There are 3 ways to turn a row about zero (a turn may also mirror it). The second row of each pair is the first, turned, with some noise. The first 30 pairs use one turn. New pairs use 2 turns, one after the other, and a turn may come again.
Known pairs, each followed by its turns in order:
[ 1.87 -1.29 -0.21  3.70  2.09 -0.72  2.55 -1.85 -3.42]
[ 0.55 -0.71 -4.35 -2.85  1.95 -1.27  1.33  2.48 -2.57] | j_461

[-3.79 -3.70  1.80  0.94 -1.93  0.19 -0.77  1.10 -0.28]
[-3.98 -2.46 -0.75 -0.49  1.15 -1.00 -1.76 -2.31  2.89] | j_461

[ 0.77 -0.98 -3.56  2.30 -3.63  0.16  0.11  3.62 -3.06]
[ 2.58 -1.01 -0.72  4.34  2.09  2.53 -3.39  1.55 -1.55] | j_405

[ 1.53 -0.98 -2.03  3.56 -3.42  2.13  1.29 -1.60 -3.17]
[ 0.38  2.49 -0.22  3.20  3.15  0.40 -4.68  0.48  1.66] | j_405

[ 0.92 -2.25 -3.19 -3.20  2.45 -3.25 -3.06 -1.12 -1.22]
[-3.75 -2.53 -3.79 -1.91 -1.42 -0.40 -1.41  2.34 -3.42] | j_405

[-1.49  2.43 -2.35  1.04  3.23  2.50  2.43  1.16  1.78]
[ 0.52  3.33  0.93 -4.04 -1.93  1.16 -1.96 -2.42  0.17] | j_210

[-0.99  3.74  2.72 -1.94 -2.94  0.99 -1.42  3.36  2.37]
[ 2.74 -2.00  4.38 -0.51  0.54  1.10  2.84 -3.43 -2.52] | j_405

[ 2.23  1.38 -1.62 -3.07 -2.17 -3.63  0.27  3.62  1.27]
[ 1.33 -3.06  3.73  2.64 -2.30  1.14  2.06 -0.89 -2.51] | j_461

[ 1.63  2.95 -3.02  0.18  1.15  3.86 -2.90 -3.46  2.28]
[-2.45 -0.66 -1.76 -0.80  5.74 -1.64  1.40 -3.18  0.97] | j_405

[-3.87 -1.26 -3.69 -3.18 -1.56  1.61 -0.07 -3.29  2.29]
[ 3.02  2.57  3.61  3.68 -1.69 -0.41 -2.46  0.22 -2.51] | j_210

[ 0.33  2.12 -2.11 -3.80 -3.29 -0.81  2.86 -1.25 -1.47]
[ 2.31  0.33 -0.51  0.36  1.97 -3.34 -2.26  2.15 -4.03] | j_210

[-2.30 -1.16  2.56  1.53  0.56 -0.19  1.19 -2.20 -0.82]
[-0.45 -1.75  0.78  0.47 -3.28  0.48  2.22 -0.06 -1.14] | j_210

[-0.15 -1.66 -2.21 -3.46  1.72  3.10 -2.42 -3.19 -2.73]
[ 3.85  1.69 -2.53  3.41 -2.11  3.06 -1.24  1.92 -0.86] | j_210

[-3.69  0.42  1.60  3.50 -2.66  3.42  3.88 -0.90 -3.63]
[ 2.67 -2.52 -1.35 -1.72 -4.51 -3.55  2.21 -4.12 -1.71] | j_210

[-1.92  3.71 -3.01 -1.74 -1.64 -1.61 -2.04  2.48 -1.54]
[-0.77 -0.57  1.30  6.19 -1.29 -0.06  2.20  0.55  0.07] | j_461

[ 2.61  0.75  2.63  0.26 -2.63  3.86  0.91 -3.51  1.68]
[ 0.48  4.13  1.17 -4.65 -3.55 -1.59 -1.11  0.51  1.48] | j_461

[-2.86  0.93  3.67  0.17  2.05  0.99  2.09 -2.95  3.05]
[-1.30  2.59  2.31 -1.78 -1.66 -1.31  3.92 -1.17  3.25] | j_405

[-0.76 -0.43 -1.98  3.01  2.04  3.91 -0.31 -3.30 -0.57]
[ 0.29  2.91 -4.04 -0.68  0.71  0.44 -2.25  3.26  1.43] | j_461

[ 0.17  1.51 -0.62 -1.15  2.77  3.50  2.47  0.79  1.17]
[ 1.86  2.16  0.12 -1.18  0.09  4.46  0.98  1.31  1.24] | j_461

[-2.65  1.21  2.65 -2.55  3.57 -3.32  2.49 -0.04  3.26]
[-1.07  1.90  2.27 -0.61  3.92  3.10  0.59 -4.21 -3.05] | j_461

[ 0.53 -3.42  2.85  2.81  3.32 -1.99  0.33 -1.84  0.63]
[-1.65 -3.78  1.91 -1.33 -2.24  3.64  2.17  1.61  2.04] | j_210

[-2.44  3.03 -3.59 -2.66 -1.27 -1.49  2.19 -1.27  0.20]
[-1.24  2.35  1.30 -1.44  2.94  2.42  2.34  2.43 -3.27] | j_405

[ 3.40 -0.49 -0.53 -2.04  1.92  3.90  0.07  2.72 -2.76]
[ 2.00  2.46 -5.11 -1.37 -0.31  0.16 -1.21  1.37  2.85] | j_210

[-3.75 -3.00 -1.15 -1.75 -0.03 -2.37 -3.64  3.89 -3.22]
[-1.55 -4.97 -1.30  5.02  1.38 -1.32 -0.20 -3.00  2.03] | j_461

[ 2.88 -0.78  3.65  3.32 -2.36  1.51 -2.47  2.37  1.85]
[ 3.03 -3.25  0.76  1.16 -0.94  0.99 -1.46 -5.01  2.27] | j_405

[-3.02 -1.95 -1.13  0.38 -2.64 -3.93 -2.58  1.03 -1.31]
[ 2.08 -1.17  2.99  2.92  2.99  0.20  3.51 -1.16 -0.15] | j_210

[-3.20 -0.72  3.02  3.56  3.81  2.48  0.23 -3.46 -3.60]
[-2.58  0.61  2.14  1.04 -0.53 -5.10 -0.74  2.64  5.60] | j_405

[ 2.66  0.05 -0.58 -3.13  3.24 -0.26 -0.43 -0.63  1.89]
[-1.40  2.09 -0.62 -0.23  0.82  2.76 -2.39  3.49  0.62] | j_210

[ 3.91 -2.17 -1.21  1.10 -3.47 -2.03 -0.02  2.24 -3.19]
[ 2.67 -0.82 -1.91  1.26 -0.29  2.60 -6.04  0.49 -1.18] | j_405

[-0.68 -0.70 -2.84 -2.39  3.37  3.41 -3.68  0.56 -2.94]
[ 4.39  0.60 -2.91  4.22  0.79 -0.08 -0.48 -0.32  3.95] | j_461

New pairs, each followed by its turns in order:
[ 1.63  3.07 -3.09 -1.14 -0.79 -1.74  0.21  2.70  1.46]
[ 2.73  1.36 -3.66 -1.97 -1.53  0.90 -0.69  2.08  2.29] | j_405 j_210

[ 2.78  3.52 -2.37 -0.48  0.83 -0.02 -3.17  2.56 -3.21]
[ 5.12 -3.65 -2.27  0.95  2.46 -0.25 -1.43 -0.92  0.27] | j_405 j_461

[-0.17 -2.33 -1.24 -2.67  0.07 -3.12 -2.29  1.30 -2.44]
[-1.33  0.32 -0.84 -5.20 -0.35  0.37 -0.93 -0.21  2.61] | j_210 j_210

[ 2.64 -0.52  1.84 -0.32  0.09  3.10  2.45 -3.73 -2.49]
[ 2.10  0.65  1.73  2.40 -4.65  2.06  1.04 -1.20 -2.60] | j_461 j_461

[ 2.51 -0.77  2.22  3.50  3.09  2.52  3.75  2.10  3.68]
[-0.78  6.28 -2.54 -0.12 -2.38 -1.28 -0.27  3.44  2.80] | j_461 j_210

[-3.44  3.47 -3.04  2.04 -3.75  3.81 -3.66  2.76  0.15]
[-4.03 -0.30  4.43 -1.41  0.28 -2.68  1.97 -6.02  2.26] | j_461 j_210

[-2.59 -0.79 -3.51 -0.53 -3.82  0.38 -2.14  1.27  1.36]
[-1.90 -2.09  2.97  3.78 -0.45  2.37 -0.74 -2.31  2.08] | j_461 j_405

[ 1.59 -3.70  3.79  2.53 -1.13 -1.70  0.38  0.84 -0.21]
[ 1.44  0.75  1.97  1.80 -0.31  0.38  2.32  5.03  0.88] | j_461 j_210

[-0.17 -3.92  2.70  2.48 -2.07 -2.26 -2.73 -0.21  2.59]
[-3.33  1.82  2.53  3.01  0.99  0.57 -0.70 -4.25  0.57] | j_405 j_405

[-1.02  2.28  1.19  0.17 -2.20  3.95 -3.73  1.37  3.01]
[-0.37  2.08 -3.91 -4.51  2.15 -1.35 -1.79 -1.77 -2.22] | j_405 j_461

[ 1.28  0.84 -0.64  1.28  0.87  1.81 -1.74 -1.04  0.32]
[-1.61  1.29 -0.46 -0.79  2.36  0.15  0.04 -0.57  1.22] | j_461 j_210

[-1.61  2.75  0.47 -3.86 -1.94 -3.89 -3.76  2.74 -0.49]
[ 0.68  1.29  1.09  2.09 -3.69 -4.54 -3.90  0.33 -2.61] | j_405 j_405

[-0.52 -2.17  1.54  3.58  3.58 -2.52  1.23 -2.26 -1.39]
[ 0.77  3.99  0.04  3.53 -2.30 -1.25 -0.77 -2.57 -1.63] | j_210 j_405

[-0.72  1.73  2.67 -3.18 -2.04 -1.23 -0.01  0.47  2.72]
[-1.55  3.78  0.09 -2.99 -0.12 -2.83  0.74 -2.33  0.03] | j_461 j_461

[-1.26  3.81  1.00 -3.38 -0.25 -2.46  2.12  2.45 -1.11]
[ 0.48 -2.88 -0.66 -3.14 -4.64 -1.63 -0.13 -0.14 -2.03] | j_461 j_210

[ 3.63  1.18 -1.64 -3.00  2.48 -0.39 -1.06  3.44 -0.86]
[ 3.83 -3.44 -3.55  1.14 -1.51 -0.03  0.19  0.09 -1.61] | j_405 j_461

[ 2.02 -1.79  1.97 -2.34 -1.20  3.83 -3.02  0.61 -0.10]
[-0.63 -0.45  3.03 -0.74  3.31  1.17 -1.86 -4.91  0.89] | j_210 j_210

[-2.12 -0.84 -1.38 -2.73  3.68 -1.15  1.53 -0.62 -2.21]
[-1.91 -3.07  0.47  2.82 -0.16  1.73  3.62 -0.69  0.04] | j_405 j_461

[ 2.89  1.12  1.18  2.32  3.03  0.14  1.83  0.58 -0.07]
[ 0.82  0.02 -3.70 -1.36  0.62  2.17  1.25 -2.00 -1.18] | j_405 j_405

[-0.36  0.54  1.67  0.36 -0.04  3.09 -3.17  0.99 -1.29]
[-2.21  1.96 -0.55  0.37 -1.51  0.60 -1.36  2.74 -2.10] | j_210 j_461

[-3.42  2.38  0.88 -0.08 -2.40 -2.65  2.52  1.59 -1.37]
[ 0.36 -0.65 -2.64 -1.37  0.68 -0.60  3.25 -2.93 -3.47] | j_210 j_461

[ 0.30  1.96 -3.63 -2.58  0.71 -3.66 -1.84 -3.52 -2.98]
[-0.94 -1.59 -2.84  0.65 -0.41 -3.96  1.83  4.67 -3.01] | j_461 j_461

[-3.80 -1.89 -3.88  0.88 -2.91  1.27 -3.24  1.62  2.68]
[-4.54 -0.98  2.11  0.56  2.17 -2.03 -4.52  0.83  3.25] | j_461 j_461

[ 1.85 -1.88  0.87 -3.26  1.45  2.14 -1.99  0.04  2.62]
[-3.13  3.03 -0.32 -1.06  0.80  2.15 -2.57  2.32 -0.20] | j_405 j_405

[ 1.00  0.84  3.85  1.05  3.63  2.82  3.05  3.29 -0.17]
[-1.00  2.50  1.74 -0.56  1.08  3.13  2.83 -0.32 -5.13] | j_210 j_405

[-0.79  1.75  2.16  0.25  1.21 -0.46  1.34  3.48  0.08]
[ 0.92  2.51 -0.45  0.27 -1.94 -2.27  2.45  0.95  1.41] | j_461 j_405

[ 1.80 -3.07  2.53  0.14  0.79 -2.91 -2.52 -0.87 -2.54]
[ 0.79 -0.16  1.45  5.69  1.94 -0.97  0.38 -0.33  0.77] | j_405 j_210

[-0.73 -1.87 -2.82  2.11  2.17 -0.87  0.50 -2.41  1.13]
[ 0.78  0.51  0.59  0.72 -1.28 -3.32 -1.45 -3.80 -0.13] | j_210 j_405

[ 3.22 -3.25  2.85  1.76 -1.72 -3.46  0.65 -2.21 -1.75]
[ 1.47 -2.98 -2.37  2.00 -1.17 -1.47  0.58 -4.21 -2.84] | j_461 j_461

[ 2.44 -0.45 -2.84  3.31  2.37  0.78  0.01  0.17  3.46]
[-0.51  3.09 -3.39  0.46  0.75  0.01  1.70 -0.56  3.75] | j_461 j_210

[-2.48 -1.75 -3.07  2.10 -3.80 -1.84  3.28  1.10 -3.90]
[ 1.33  2.05 -4.61 -3.36 -4.07 -0.23 -3.68 -0.47  0.65] | j_210 j_405

[ 3.89  1.21  3.36 -0.10  3.45  3.36 -2.54  2.77 -3.26]
[ 3.87 -0.96  3.87 -3.69  1.47  3.62  0.67  1.32 -4.11] | j_461 j_461

[ 2.64 -2.52  0.98 -0.52  3.57  0.66  3.52  1.29 -2.22]
[ 2.52  0.22 -1.67  0.90 -0.17  1.56  1.82 -2.02 -5.40] | j_210 j_405

[ 0.64  3.83  2.49 -2.92  2.09  0.97 -1.88 -1.95 -1.15]
[ 2.20 -0.66  0.28  0.89  0.69 -0.48  0.99 -5.50 -2.96] | j_405 j_461

[-0.46  2.90 -0.67 -3.29  1.51  1.12  2.69 -3.52 -2.72]
[-1.60  3.56 -0.86 -1.71  3.23  0.21  3.10  1.91 -3.19] | j_405 j_210

[ 0.03  3.30 -0.58  3.68 -1.42  0.63 -1.83 -3.17  1.05]
[-1.48  1.60 -0.27 -0.74  3.68 -1.51  3.68 -2.47 -1.23] | j_461 j_210

[-1.81 -0.76  1.96  3.35  0.65  1.34  0.11  0.12  2.59]
[-2.54 -1.68  2.72 -0.93 -2.29 -1.19 -1.75 -0.63  0.29] | j_405 j_210

